The same things were measured in two ways. Each way mixes the same 8 hidden numbers, adds some noise and spreads widely along 6 directions of its own, which tell nothing about the thing.
Some things both ways: the first way, then the second way.
[ -6  16   4  -8  -3 -14  27  -2  19   8  -9   0  -9  50 -18   9  54 -26
 -29  -8  24 -11  13]
[  7   4 -17  20   5  34   9  38  -6  20  -6  48   5  19 -26  23  15  13
   3   2]

[-22   2  24 -17  -6 -21  -6  -6  15  -2 -13 -11  19  11  29   8  -7  31
  24  11  -8   9   7]
[ 30 -21  12 -11 -26  45  41  18 -18  19 -14 -10  14 -28  -9  12   5  -2
  12  27]

[  4  54  41 -27  24 -38 -51   0  30  -7   0  23  33  12  41  30   6  22
  47  20 -23 -37  34]
[-26  41   5 -10   0 -35 -12  31   1  -1 -21 -29  20  29  13  -6  -6  -6
  16  -6]

[ -3  25  19 -12   5   1  -4  -3   9   1  -4 -37  -2   5  21   9   9   4
  20  -6  38  -3   3]
[ 57   3  11 -11  11 -21  23  15  -7  10  -6  10  11  54  21  10 -18 -21
 -41 -43]

[-47 -28   6   9  -7 -11   7   8  40   0  15  -4 -15  69  50  11  32  -5
  -8 -38 -38   0  -8]
[-54  -2 -25  15  13 -43 -59   7 -34  -6   2  29 -18  20   3 -11  34  24
  19 -42]

[  8  -3  -4 -16  21 -29  17  -3   4  15  35  -1  19  -3  19   7 -13  21
  31   0  12  -7  -6]
[-11   1  15  44  -7 -11  43  28  24  16   3  -8   9  -8 -13  34  17 -31
  26   5]

[ 19  22  12 -28  32 -18  37  -3   0  15 -11   9  28 -12  -4 -20   3  -7
  17   7 -14  12  41]
[-15   4  -6   0  15 -33  -7  -2  10 -11   3 -21 -12   9  20 -22  -7  13
 -16 -19]

[-26  -2  -2  -7   4   2  19  12  39  -7 -40  46   8  18  20 -14  27 -14
 -26 -12 -68  35  43]
[  0  -3 -13  39  -2   4   6  15  -9  -5  16  21 -15 -16  13  -2  35  56
  -7 -36]

[ -8 -19 -22  -4  22   3  49  -9   2  21  13 -25  16 -10  13 -20 -18  -7
  10 -44 -30  21 -16]
[ 23  -3   4 -10  -2  -7   9  -2   5  13 -11 -31  -3 -27  -3  14  -5   0
  -2  14]

[-25   3  14 -13  19 -35 -10 -12  26  17  -3  -1 -24  16  26  31 -20  27
  46  -2   3 -25  33]
[ 36  11   9  32  15  11  21  48 -11  17  -2 -24  26 -13  10  36  10  11
  16   5]

[ 22   2   3 -17  38 -23  41   9 -10  10  47  -6  12   7 -23 -14 -10   8
  -8  -5  40  -7 -10]
[-16  17  16  14   4  12  23 -13  22 -17  -3 -17  30  -4 -17  -5  -5 -23
   6 -19]

[ 15  14 -16   2  -4  10  16   0  19   2   0   5 -12  20 -10  17  72 -52
 -23 -34 -14  -1   0]
[-17  19 -17  -9   0   3   7 -11  15 -15 -17  12  -4  18  -9 -30 -17   0
 -17 -14]

[  3  27  19 -33 -29 -48 -27 -23  30   4 -48  -6   9 -20  -5  18  -3  24
  46  40  39   2  50]
[ 30  19 -14  15 -21   4  -6  12   8  40  -5  26 -34   8  17  21  21  24
   7  33]

[-24  -2  35 -11   9 -38   3  -1   0  21  12 -39 -37   3  -4  12  -9  23
  41   1  39 -24  -4]
[ -6  -3  19 -17  19  30  18  -1  -9  -7 -11 -35  30  -3  -6 -14 -15  -8
  -1 -13]

[-11  20  23 -32  26 -35  -9  -8   8  11  13 -24  27  14  17  12 -40  22
  38   3  25 -25   6]
[ -7  17  19   7   0  -6   6  41 -20  10 -18  12  16  13 -19  26 -13 -25
  13  -7]

[  2  -7 -14 -28 -43 -14 -20  -6   5  14 -14 -30 -18 -41  -6  31  21 -40
  50 -13  21  14 -15]
[ -4   6  24 -17  10 -48 -53  -6 -33  26 -14 -32  -6  24  35  12   7 -16
  23  -8]

[ -6   8 -15 -15  26   9  11  -7  16   5 -13  18  11  10  38  21 -11   7
  13  -7  -8  12  35]
[  1  -8 -11  12   7 -53 -10  22  -6 -17  17  22  -9  -1 -12  20 -19  -5
 -13   6]

[ -1 -19  20 -11 -12 -10  24  12  -1  -1  -6   3 -18  -3   5  -5  43 -13
  13  -1 -25  33  13]
[-63 -31 -33 -37  -2 -43 -27 -35  14 -42   4   0 -23  10 -10 -57 -13   2
 -17  -3]

[ -8   0   8 -14  28 -14  14 -15   8   5  12 -23  34   3  26  -7 -47  34
  26 -18 -24   4   1]
[ 19   9  -6   4 -16 -36   4  13   2  11  -2 -15  -3 -27  13  14  16  17
   7   4]

[-13   1 -23  14  15  11  13  -6  22  13   8  -2  -5  -2  31  13  12  11
   5 -33 -21  -2 -15]
[  3   2  -7   9 -14  -6  32  -2  44   1   6  11  -9 -27 -38  19  -5 -12
  -9  23]

[-18   2  -6  16  -6  -9  37 -26  34  22  -7 -29   2  32  33  -7  35  18
   3 -21   2  -3   3]
[ 22   1   7  18   3 -14 -15   8 -34  23   0 -24 -26   2  53  -4  17  37
   8  -9]

[ 13 -10  13 -27 -35 -20   6   3  -7  -3 -12 -17 -20 -16 -38   9  34 -25
  11  12  35  26   2]
[-14 -11 -33 -29 -14  -5 -35 -38  16   3  -6  20 -20   9 -13 -15  13   1
   0  26]

[ 10  33   2 -18  17  11   2  -5   0   3   0 -13   1  23  -8  32  33 -39
  -4 -22  10 -20  -2]
[ 18  -4 -24  23  -6  34  43  12  13  19  -6  37  -4   1 -25  12  17   9
 -11 -11]

[  5 -17  25 -23  17 -28 -16  -2   6  -4  16 -20 -53  -1  -3  24 -34  -3
  53 -21   5  -1  38]
[-14  12 -50  19 -11   4  10  29  31  -8   7  19   1  -4 -23   5   8  21
   5  44]

Other things, the second way, with their names:
J347: [ 37  -5 -32  14  17 -57   4  20  13   6  10   3 -12  25  19  13   1   6
 -30 -14]
J570: [-16  13  -8   8  -6 -30   0 -18   5   7 -11  21 -17  36   2 -12   4 -31
  -2 -35]
J217: [  8 -10  -9  24  19   4  20  10  -2  23  -3   5 -13   1  -2  11  20  10
  -3 -26]
J456: [ 77  12   4 -21  33  -3  37 -23  12  -2 -10 -44  28  12  19  -8 -29 -13
 -56 -41]
J342: [ -7  -4   6   0  -8 -26 -11 -32   7 -18  11 -23  -7 -18  15 -15  -3   3
   3   2]
J171: [  3 -21   1 -21  10 -39 -15 -34  -2 -24   9 -25  -6  -2   5 -20 -24 -10
 -22  -2]
J971: [ 12   9  33  30 -11  73  39  -1  -3   7   3  15   8 -34 -30  15  -4   2
   7  11]
J815: [ 16 -12   8  23  -9  21  21 -21  10  11  12  36  -8 -17 -36  25   4 -21
  -7  -4]
J690: [ -8 -17  -1 -13   8 -26 -23 -52  -1 -27  11  -4  -5 -18  -5 -15   2  -2
 -19 -30]
J565: [  1   3  14  -4  17  15  -6 -22  12  13  -3 -24   4 -12 -16  12  -4 -20
   5  17]
J585: [-21   4 -14 -17  -3 -14 -23 -26  12 -15  -3 -27   0  -2  14 -28   9  18
  -3   2]
J94: [  7  -7 -21 -16 -11 -35 -49   8 -22  25 -12   6 -19   4  12  21  24   6
  20  34]
J62: [-14  11 -15   9   3   2 -11   8  12   6  -6   1  11 -13 -22  23  30  10
  16   7]
J486: [-28 -13 -22  10  16 -48 -35  14 -23 -28  14  13  -6  13  12 -15  15  30
  -8 -44]
J878: [-39  12  37  29 -12  37  29 -14  -8 -15   0   5   1 -17 -21 -22 -21 -14
  13 -13]
J107: [ 15  -3  -1  33   0  -9  34  36  -6   9   0  24   9  14 -16  30  -3 -33
   6  -4]
J631: [ -6  -3 -15 -12 -16  42   9 -28  10  -9  -5 -16   0 -24 -10 -24   5  18
   4  21]
J830: [36 -8 13  5 -2 48 22 26 -2 29 -6 -8 12 -2 -5 29 10  4  9 32]
J484: [  3 -16  11  -5  -3  -9   7 -19   8   4   0  -2 -17  -8  -8   5  -6 -16
 -12   5]
J201: [-12   7 -10   3  22 -28 -31  15  26  14  -1  -3  16   7 -32  48  19 -17
  11  17]
J821: [-11  -5  -3  -3   4 -52 -20 -11   2  -3   0  -4 -26 -16   7  -2  12  16
 -15 -34]
J856: [ 33   0 -28 -38  -2  13 -13 -45  14  -1  -7 -15  -4  -1  10 -22  12  29
 -27   6]
J743: [-14  22 -12  42  -8  23  22   9   4   1   2  43 -14   2 -19  -4   7  17
  -1 -15]
J532: [ -3  17   4 -14   9  12 -19  -3 -13   3 -16 -15  11  32  21 -19   1   9
   0 -17]
J912: [ -9  -8  22   5   0  37  -2  13 -16   6  -2  -1  25 -24 -40  35  -7 -27
  32  45]
J935: [ -1 -27  -4  -3   8   1  16  -7   8 -23  10 -20   4  -4  -2 -21 -13   4
 -18   3]
J158: [-38  -7  17  23 -23  39  30   1  15 -13  17   4 -15 -21 -13 -19 -12  10
   7  33]
J737: [ 54   1  -6  -3  27  34  42 -26   1   9 -10 -19  19  30  15 -25 -15 -15
 -37 -40]
J231: [ 67  -1  -9  -9  21 -75 -22  27 -20   2  -4   6  27  20  -3  55  -9 -32
 -23 -23]
J106: [-46 -38   4   6  -4  16  -3  30 -10 -16  15   8   0 -23 -31   0  -6  17
  12  22]
J248: [-67 -26   3   9 -31  24 -19 -12 -28 -32  14  27 -24 -40 -20 -35  -2  34
  19  23]

Some of these things the first way, each followed by its name:
[ 39  -8 -19 -27  44  23  64  17 -20  -4  28  -5  48 -20  -6 -50 -26 -24
 -21 -28  -4  55   1] | J342
[-11 -35 -35  -5 -28 -23  46   0  13  35 -11   3 -35 -31 -28  -4  37 -28
  11 -14   9  26  -6] | J565
[  7 -16 -24 -30  -3 -15  23  -1  13   7  -3  30  14   8  13  15  10 -23
  13   0  -9  28  31] | J107
[ 32  16  -9 -41  34  14  29   0  -3   2 -21  26  35 -15  12  -4  -3 -43
  18  -9 -39  38  58] | J347
[ 14  -1   6 -11  33  20  20  10 -12  -6  38 -40  -8  11   1  -3  -5 -33
  -1 -51   0   7 -18] | J631
[-11   7  10  -8  22  12  36  16  -2   5  -7   2  -5   9   0 -10  29 -14
 -19 -10  -5  16   5] | J106
[ 39  15 -12 -10  -3   8  13  -3 -19  12   5 -37 -44 -46 -53  18  33 -35
  12 -16  67   2 -15] | J158
[ -4 -24 -25 -11 -43  -5  37  -9  23   4 -24  12  16  16   1  -2  61 -36
 -19 -11 -30  45   7] | J94
[  9  36 -14 -14  15   8   1 -11  11  15 -28  19  -9 -11   3  39  34 -21
  17  -1   1 -12  31] | J456
[ -3 -48 -30  -6  -2  11  71  11   8  11 -10  12   1 -20  11 -44  12 -21
  -8 -24 -37  75  17] | J171
[  2 -28 -21 -28  21  14  58  23  -8   2   0  21  33 -20  -1 -42 -21 -25
 -20 -16 -31  67   7] | J690
[-39  11  40 -13  -4 -28 -42   4  29   1 -20 -23 -26  -4  44  17 -18  35
  55  11  21  -8  22] | J830
[ 13 -12   1 -29   0 -36  17 -13  -1  14   9 -36 -31  -6 -53   8 -23 -19
  23 -16  49  -3  11] | J743
[-11 -42   2 -17  19 -27  58  18   4   8  25  -2   4  11 -21 -45 -20 -11
 -17 -27 -25  34  -3] | J62
[ 19  18  21 -21  28   5   8  14  -7 -10  17  -9   9   0  -1  -4  10 -18
   2 -15  -3   7   4] | J585
